The rows come from 4 hidden closed curves, with some noise, and rows from the same curve form a group. Each curve winds through 10 dimensions. The rows are also pushed far along 5 directions, which tell nothing about the answers.
(in the rows, 128 means zero)
Some rows, each with its group after it:
[127 125 130 116 146 156 119 132 145 114 132 128 115 120 113 142 142 121
 124 129 114 143 143 122  96]	(3)
[169 164 121 109 150 124 107 157 133 126 161 112 123 134 157 108 119 122
 112 114 116 113 139 126 117]	(0)
[129 136 122 115 125 130 112 141 165 127 120 138 109 131 130 128  99 126
 154 122 140 119 125 131 110]	(0)
[139 106 130 127 126  80 122 146 151 103 112 134 126 141 125 122 114 141
 124 118 151  93 136 126 120]	(2)
[159 122 155  87 142 117 108 125 127 144 158 122 119 152 145 128 116 106
 157 126 170 129 104 126 107]	(1)
[123 140 135 114 112 112 132 128 117 125  93 103 128 151 138 127 106 122
 122 140 126 134 112 145 136]	(3)
[151 116 135 115 118 108 145 118 102 138 137 113 118 128 126 143 137 132
 144 151 138 148 108 121 128]	(2)
[ 78  99  86 151 155 127 121 136 122 106 142 167 154 102 128 144 126 153
  85 112  41 120 138 103 126]	(2)
[151 113 139  55 179 101 108 142 175  84 178 124 110 158 145 136 120 115
 122  98 163  99  98  95  70]	(1)
[128 128 118 164 125  80 112 125 100 144 115 124 137 137 115 126 105 117
 132 133 119  90 133 120 160]	(0)
[127 151 129 136 110 112 119 132 136 133 140 115 131 115 125 107 114 135
 152 118 139 129 108 131 118]	(0)
[119 143 140 167 109 120 123 137 107 156  90 137 138 128 125 113 128 126
 159 107 120 173 126 138 162]	(0)
[119 134 148 170  72 132 129  84  99 151 108 135 143 115 108 129 144 117
 163 123 162 126 128 160 140]	(3)
[140 116 120 100 115 130 115 120  93 118 108 108 114 144 125 152 111 122
  93 154  85 114 139 139 115]	(3)
[170 143 120 139 132 132 112 119 105 144 152 136 107 147 126 142 132  79
 158 118 142  85 133 126 128]	(2)
[ 98 117 126 122 118 145 128 110 153 130 115 139 147 145 148 109 117 137
 117 143 145 120 125 130 126]	(3)
[ 87 119 117 139 111 137 149 102 143 120  71 130 130 139 131 154 120 137
 104 149 122 139 128 126 143]	(3)
[153 128 112 106 126 104 115 112 138 110 190 152 135 114 141 133 126 140
 132  87 151  69 110 113 113]	(1)
[ 80 118 128 120 145  94 136 156 178  86 102 125 153 119 152 121  98 173
  69 116 114 136 127 134 119]	(3)
[125 136 134 135 147 133 125 119 137 151 172 132 139 109 144 129 132 121
 156 133 143 151 111 117 109]	(2)
[ 83 133 126 155 100 179 124 103 118 167 107 135 147 121 122 103 128 134
 143 146 111 168 125 133 150]	(1)
[134 129 138 150 103 149 110 104  97 160 149 133 124 118  89 108 154 117
 187 115 136 152 107 107 130]	(0)
[167 160 125 145 113 159 129 101  65 172 172  97 120 116 136 134 143 113
 101 133 118 128 121 131 151]	(2)
[126 129 135 122 139 118 125 113  85 128 178 120 153 112 128 122 146 125
 127 115 111 131 106 120 125]	(0)
[111 122 121 140 128  98 120 137 101 116  94 125 133 123 116 152 114 136
 105 118  76 137 136 130 138]	(2)
[ 48  90 122 138 141 135 137 138 169  88 100 144 151 113 113 121 132 162
  97 126  87 159 125 112  99]	(0)
[137 143 124 151 131 134 111 119 155 144 142 144 130 128 128 105 147 134
 152 102 155 135 128  85 134]	(0)
[120 119 139 159 123 148 146 124 126 148 112 110 124 116 127 134 134 137
  91 158 132 151 143 140 137]	(2)
[130 128 140 110 119 143 131 118 129 135 126 106 129 134 140 120 125 134
 105 152 144 135 128 141 123]	(0)
[106 122 134 144 144  85 159 124 138 109  86 136 130 149 112 151 127 112
 136 116 163 100 120 126 170]	(1)
[201 135 111  71 120 193 137 133  87 133  98  77  52 181 140 177 118  72
  86 212  90 109 163 163 106]	(3)
[172 162 135 105 169 115 119 136 125 119 158 101 114 160 152 134 129  93
  96  99 147  93 124 114 130]	(1)
[135 147 114 130 149 113 116 134 145 145 141 137 126 121 144 140 105 126
 145 128 129 124 129 114 137]	(0)
[114 155 119 158 108 126 102 111 110 151 186 133 159  91 120  88 131 143
 157  93 118 127  97 111 126]	(0)
[155 145 118 122 114 173 100 130 122 154 174 123 129 113 135  89 135 133
 141 145 112 135 143 129 100]	(1)
[130 134 114 160 132 143 137 135  96 152 109 105 128 129 144 136 109 126
  53 164  91 109 166 154 170]	(3)
[ 92 102 123 143 150 146 131 111 151 138 163 155 155 108 132 116 146 148
 125 130 133 139 123  96 125]	(2)
[121 134 141 124 113 130 130 136 159 121  90 111 120 148 123 102 118 141
 108 121 157 129 128 129 141]	(3)
[195 114 164  95  98 132 154 161  95 140 102  73  72 146 114 133 124 115
 130 185 153 153 137 182 117]	(2)
[130 146 120 142 110 135 119 125 119 131  90 102 119 148 117 116 121 120
 111 141 114 116 141 127 139]	(3)
[222 139 114  34 153 169 115 134  80  87 207  78  63 157 138 172 150  80
  81 129  85  88 117 125  54]	(0)
[ 96 134 117 166 133 136 134 112  85 145 155 144 160 117 109 105 148 115
 147 110 107 117 115 118 169]	(1)
[161 114 141 138 133 120 133 132 127 132 107 101  98 145 119 148 130 114
  94 159 152 104 156 135 129]	(2)
[141 129 141 118 107 125 174 152 149 108  88 102 110 151 140 119 124 131
 114 153 164 128 127 166 134]	(1)
[ 95 122 111 111 160 175 120 202 180 106 130 119 137 115 151  71 119 163
  93 166  46 187 156 131  71]	(0)
[132 117 114 119 104 137 131 137 119 131 128 134 126 124 137 121 105 141
 115 148 111 107 137 155 131]	(1)
[125 113 159 122 107 126 122 140 120 138 123 143 145 131 120  92 120 128
 158 119 158 123 134 171 136]	(1)
[132 127 131 127  98 159 136 155  74 149 126  97 127 124 130  91 114 140
  97 158  80 151 130 175 145]	(3)
[ 34 103 158 105 150 158 131 136 223 102  91 154 160 124 121  96 125 146
 161 136 160 183 120 132  90]	(0)
[122 122 119 105 183 117 117 152 199  80 153 148 144 104 160 144 133 164
  66 105 119 118 165 110  86]	(1)
[ 99 124 120 167 124 121 142 106 149 112 139 146 152 118 134 123 150 135
 123 104 142 116 117 112 116]	(2)
[140 134 117 110  90 209 119 147 104 165 113 119  99 137 133 104 105 111
 156 189  80 165 140 173 104]	(3)
[140 145 130 133 131 128 132 106 114 144  99 110 108 147 123 164 131 101
 135 143 137 142 125 114 144]	(0)
[127 126 134 124 161  91 128 125 156 100 135 104 135 127 135 142 134 152
  56 110 143 109 135  97 127]	(3)
[117  96 162 131  87 118 155 141 146 118  48 121 106 150  82 113 130 132
 164 151 175 149 130 155 139]	(3)
[ 66 119 119 145 120 161 128 118 141 126 149 153 158 115 113  80 140 146
 145 100 115 139  96 109 131]	(1)
[ 91 127 117 150 138 127 127 146 174 119  81 140 133 123 114 124 117 141
 136 145 116 140 154 121 129]	(1)
[105 151 121 131 140 118 123 100 136 118 162 163 156 113 139 140 133 123
 146  64 142 108 101 115 142]	(1)
[168 118 137 100 106 148 124 136  85 121 115 107  96 150 110 131 138 109
 126 136 110 127 134 149 118]	(2)
[141 132 134 120 141 111 125 171 115 123  86  90 111 142 131 137  93 124
  78 155  93 124 157 161 139]	(3)
[ 73 114 127  97 210  98 115 173 252  76 118 151 137 131 165 140  98 156
 104 101 128 161 122  83  72]	(1)
[150 133 108 121 120 142 147 148 134 115  90 106  84 142 121 152 121 113
 127 175 102 131 145 139 106]	(3)
[126 119 126 151 139 116 136 142 137 146 164 141 138 106 124 102 132 143
 154 128 143 130 121 114 139]	(2)
[101 118 133 135 133 114 153 159 176 122  51 115 104 153 117 131 108 118
 169 185 141 167 132 132 115]	(0)
[149 140 128 127 144  93 136 138 110 132 150 108 122 134 143 136 117 117
 126 124 131 120 106 121 137]	(1)
[171 156 140 147 121  99 112 104 119 157 122 127 110 130 129 164 115 104
 141 105 182  91 140 134 160]	(3)
[117 116 145 144  99 154 132 135 125 157  75 121 110 122 113 130 117 134
 142 160 122 183 140 153 134]	(2)
[141 117 142 122 124 130 143 139 170 133  88 110 107 165 145 119 114 121
 123 178 180 123 146 142 118]	(2)
[112 150 111 159 138 119 117 114 112 147 110 128 142 138 137 137 115 113
 116 126 105 117 135 113 161]	(2)
[130 131 129 108 188  59 108 106 187  82 110 147 133 153 155 194 123 129
  75  72 168  85 140  73 128]	(0)
[ 93 111 117 186 146  71 161 103 166 125  96 148 143 120 129 168 124 155
  85 115 172  96 136  93 188]	(2)
[130 144 100 154 139 107 112 126 144 126 115 125 132 117 135 146 114 146
  80 132 107  97 163 107 142]	(1)

New rows. What belongs after each?
[157 120 149 127 110 119 146 158 105 127  45  81  79 151  94 154 117 106
 121 185 125 143 160 169 137]	(3)
[ 80 126 147 149  85 122 136 124 206 138  52 154 130 137 121 100 105 149
 200 134 196 170 113 133 133]	(3)
[134 146 117 130 137 149 127 106  94 157 176 124 141 123 144 124 138 112
 137 138 116 127 110 116 137]	(0)
[ 87 131 102 119 137 157 122 147 189 107 111 135 128 119 146 115 110 165
  93 129  88 155 132 108 102]	(3)
[146 127 133 131 122 121 123 133 138 123 137 108 127 126 140 112 126 146
  86 129 140 112 138 129 118]	(2)
[133 121 120 146  85 115 135 138  75 140  70 122 120 152 114 119 109 127
 125 141  96 119 136 154 177]	(2)
[124 127 109 151 108 127 141 109 100 124 105 145 122 127 119 163 122 117
 114 116 113  88 137 146 160]	(3)
[134 123 132 144 103 153 154 126 123 127 119 120 117 139 128 116 148 112
 140 148 141 135 124 148 111]	(2)
[ 94 137 123 156 159  76 126 117 167 126  72 128 137 152 131 154 100 129
  96 120 152 102 137  92 181]	(3)
[116 132 106 143 148 104 119  87 119 120 154 161 152 115 118 164 139 122
 126  95 131  74 133  98 154]	(1)
[101 122 142 154 133 118 110 119 107 168 131 137 161 114 138 117 112 138
 131 131 118 158 125 128 149]	(1)
[186 140 140  78 135  98 124 157 152 103 110  95  91 151 151 153 101 128
  89 131 156 102 144 149 111]	(0)
[108 137 134 147 152 138 130 147 124 140 108 111 137 144 140 109 122 119
  92 133 110 142 139 132 155]	(1)
[ 75 106 101 173 136 107 151 113  90 131 115 131 164  99 124 145 133 170
  66 139  61 145 126  97 179]	(2)
[ 97 124 142 133 163  71 119 122 148 108 163 145 174 112 122 110 141 148
 139  79 154 121 103  89 135]	(2)
[143 128 116  92 131 134 108 119 103 117 136 113 114 140 122 147 123 118
 111 132  89 120 123 114 111]	(3)
[163 135 135  92 128 131 140 120 122 121 122  87 101 157 141 151 119 109
  90 163 151 100 131 143 122]	(0)
[194 132 128 103 119 121 125 104  62 149 205 110 115 120 130 140 152 114
 151 128 131 120  96 110 120]	(2)
[155 141 136  92 174 114 119 134 161  97 157 114 128 141 152 136 154 126
 109 110 142 141 127  90  89]	(0)
[ 99 103 143 106 134 128 127 146 214  83 117 137 141 132 144  97 129 167
 105 121 156 141 133 123  70]	(2)
[169 163 136 112 123 144 110 130 153 140 133 127 104 155 140 113 132 103
 164 106 173 123 126 121 121]	(0)
[152 141  69 116 157 136 117 127  85 120 184 104 129 123 164 148 126 140
  45 152  26 105 135  87 114]	(2)
[137 118 138 139 102 138 110 127  88 156  93 111 125 151 113 109 122 112
 133 160 114 133 146 144 139]	(2)
[158 144 118 147 125 138 129 130 110 126 142 105 116 129 117 121 147 113
 108 138 123  97 148 131 124]	(3)
[162 139 139  91 118  95 129 105 154  79 118 121 106 138 138 187 130 116
 118 102 173  90 124 141  84]	(3)
[124 121 114 143 144 135 129 143 144 123  95 136 109 147 132 153 112 104
 120 149 110 111 155 137 119]	(2)
[126 116 132 136 119 136 152 136 148 127 131 136 119 116 114 121 142 137
 157 137 152 142 122 131 122]	(3)
[151 138 147  76 137 118  95 139 183 121 174 134 130 131 139  86 131 140
 191 106 178 152 100  96  73]	(2)
[207 146 121 133 113 137 109  85  68 169 179 105 100 129 125 159 146  97
 118 140 148  81 142 117 137]	(3)
[102 149 121 143 139 130 114 129 165 130  99 147 137 135 145 128 110 129
 122 103 131 130 136 119 144]	(0)
[106 115 113 167 125 174 120 108  37 164 196 145 165  90 126 119 147 120
 106 121  53 128 126 144 147]	(2)
[155 123 107 118 181 117 120 131 145  94 163 106 108 123 146 179 131 131
  28 127 106  82 160  98  98]	(2)
[ 90 138 113  87 201 105 109 160 189  78 198 139 162  89 152 125 118 150
 126 104  87 138 109  97  60]	(0)
[ 65 124 113 112 189 154 109 154 180 109 159 146 156  89 126 117 122 152
 120 129  73 163 135 101  92]	(0)
[117 130 130 129  98 134 130 118  98 146 104 109 137 145 137 111 110 126
 123 157 117 135 118 148 146]	(3)
[149 134 111 176 149  70 131 109 131 134 111 134 120 133 119 166 138 134
 100 103 151  90 144  72 184]	(0)
[ 58 122 106 148 127 169 112 143 158 119 104 131 158 117 125  79 123 160
 100 150  58 164 143 113 104]	(3)
[118 142 127 142 135 111 130 133 112 123 108 113 141 136 127 117 123 133
  87 112 112 118 133 124 169]	(2)
[117 140 141 151 115 123 121 148 146 141 107 117 133 121 136  98 112 152
 112 115 135 153 132 138 140]	(1)
[156 128 132 107 129 110 103 150 126 129 138 118 118 148 134 108 110 110
 160 141 128 121 125 132  94]	(0)
[108 117 146 186 106 106 168 145 121 146  27 115 100 132  87 146 120 134
 118 137 147 156 142 144 207]	(1)
[ 83 127  96 159 136 162 112 133 151 123 122 149 147 111 152 127 110 149
  71 123  65 129 153 125 115]	(2)
[132 125 120 124 113 106 113 105 138 125 181 161 152 110 136 114 126 146
 152  87 161  82 108 118 123]	(1)
[ 92 137 116 162 147 113 134 104 121 142 130 142 149 107 137 162 126 131
 122 117 108 145 116 105 153]	(2)
[197 144 139 172  65 148 152  95  37 182 144 103  96 145  97 116 169  80
 180 144 170 107 114 147 168]	(2)
[120 128 115 112 148 123 130 126 140 110 119 105 132 128 153 154 111 149
  42 145 103 115 147 125 128]	(0)
[ 57 100  96 177 134 135 142 132 174 114  67 158 140 124 131 136 114 166
  74 132  89 134 149 104 153]	(0)
[ 85 109 128 190 113 130 150 153 147 138  93 133 136 100  96  97 138 160
 138 143 115 171 137 125 142]	(2)
[111 114 133 130 118 167 118 139  96 168 121 118 133 141 109  75 122 128
 145 165 103 161 125 129 152]	(3)
[155 152 145 120 116 135 115 124 101 151 127 101 120 160 127 104 130  88
 172 147 147 136 115 137 119]	(0)
[177 145 137 108 120 101  92  93  84 122 196 139 131 128 113 134 157 105
 170  55 152  92  95 100 114]	(2)
[104 136 141 147 119 166 129 136 156 147 100 134 126 141 121  89 128 125
 142 118 152 153 126 130 147]	(1)
[113 132 117 126 145 129 133 163 163 139  90 129 116 130 145 135  91 133
 135 168 111 152 146 140 132]	(0)
[122 128 122  96 154 120 113 149 165  99 138 120 136 118 159 133 107 163
  63 122 103 129 144 124  99]	(0)
[147 161 137 111 124 109 123 129 104 121 128 109 121 141 130 133 117 109
 132  93 134 116 106 140 143]	(3)
[141 141 109 127  97 179 114 129 107 160 131 129 110 127 134 115 111 118
 148 154  94 140 132 146 124]	(3)
[ 84 100 137 148  77 181 138 128 117 130  74 129 143 128 112  91 128 142
 112 163 104 150 152 178 127]	(3)
[179 140 150 108 129 116 130 138 188 124 104 122  86 167 130 123 140 111
 179 125 215 131 129 108 109]	(0)
[128 125 152 176 119 158 115  86  44 192 204 143 165 102  94  82 182 116
 163  87 142 141 103 106 180]	(1)
[138 125 130 100 157  87 118 133 224  88 153 146 122 125 158 138 118 164
 107  78 192 103 116  86  90]	(1)
[149 153 105  89 185 109 104 138 175 110 171 132 120 123 167 164 108 127
 116 117 118 114 129  94  92]	(0)
[108 124 139 130 126 123 100 141 155 126 164 153 160 100 127  78 127 162
 147  87 134 140 119 121 109]	(0)
[150 127 133 103 147  90 124 116 136 118 148 134 121 129 128 155 130 137
 127  96 162 113 111  94 142]	(2)
[144 143 143 105 157 141 111 121 153 128 130 115 125 147 152 138 129 115
  96 125 149 131 144 119 115]	(1)
[117 141 125 122 128 147 141 158 109 137 152 113 130 109 119  97 122 119
 165 150  98 151 111 155 118]	(0)
[157 118 157 142  78 101 153  81 125 141 102 123 115 156 102 128 151 114
 171 132 237  96 111 126 156]	(3)
[128 139 130  96 141 147 128 149 123 113 133 101 130 137 139 105 131 134
  94 130  96 149 126 131 120]	(2)
[157 132 143  63 146 121 113 107 142  96 159 115 108 145 140 168 135 106
 127 106 154 119 102 115  72]	(0)
[129 126 125 132 129 105 131 121 116 129 119 110 123 148 118 130 113 108
 127 151 141  87 126 128 139]	(0)
[150 139 125 176 130  70 136 112 154 135  78 131 108 148 117 157 131 130
 123 110 185 100 144  83 184]	(0)
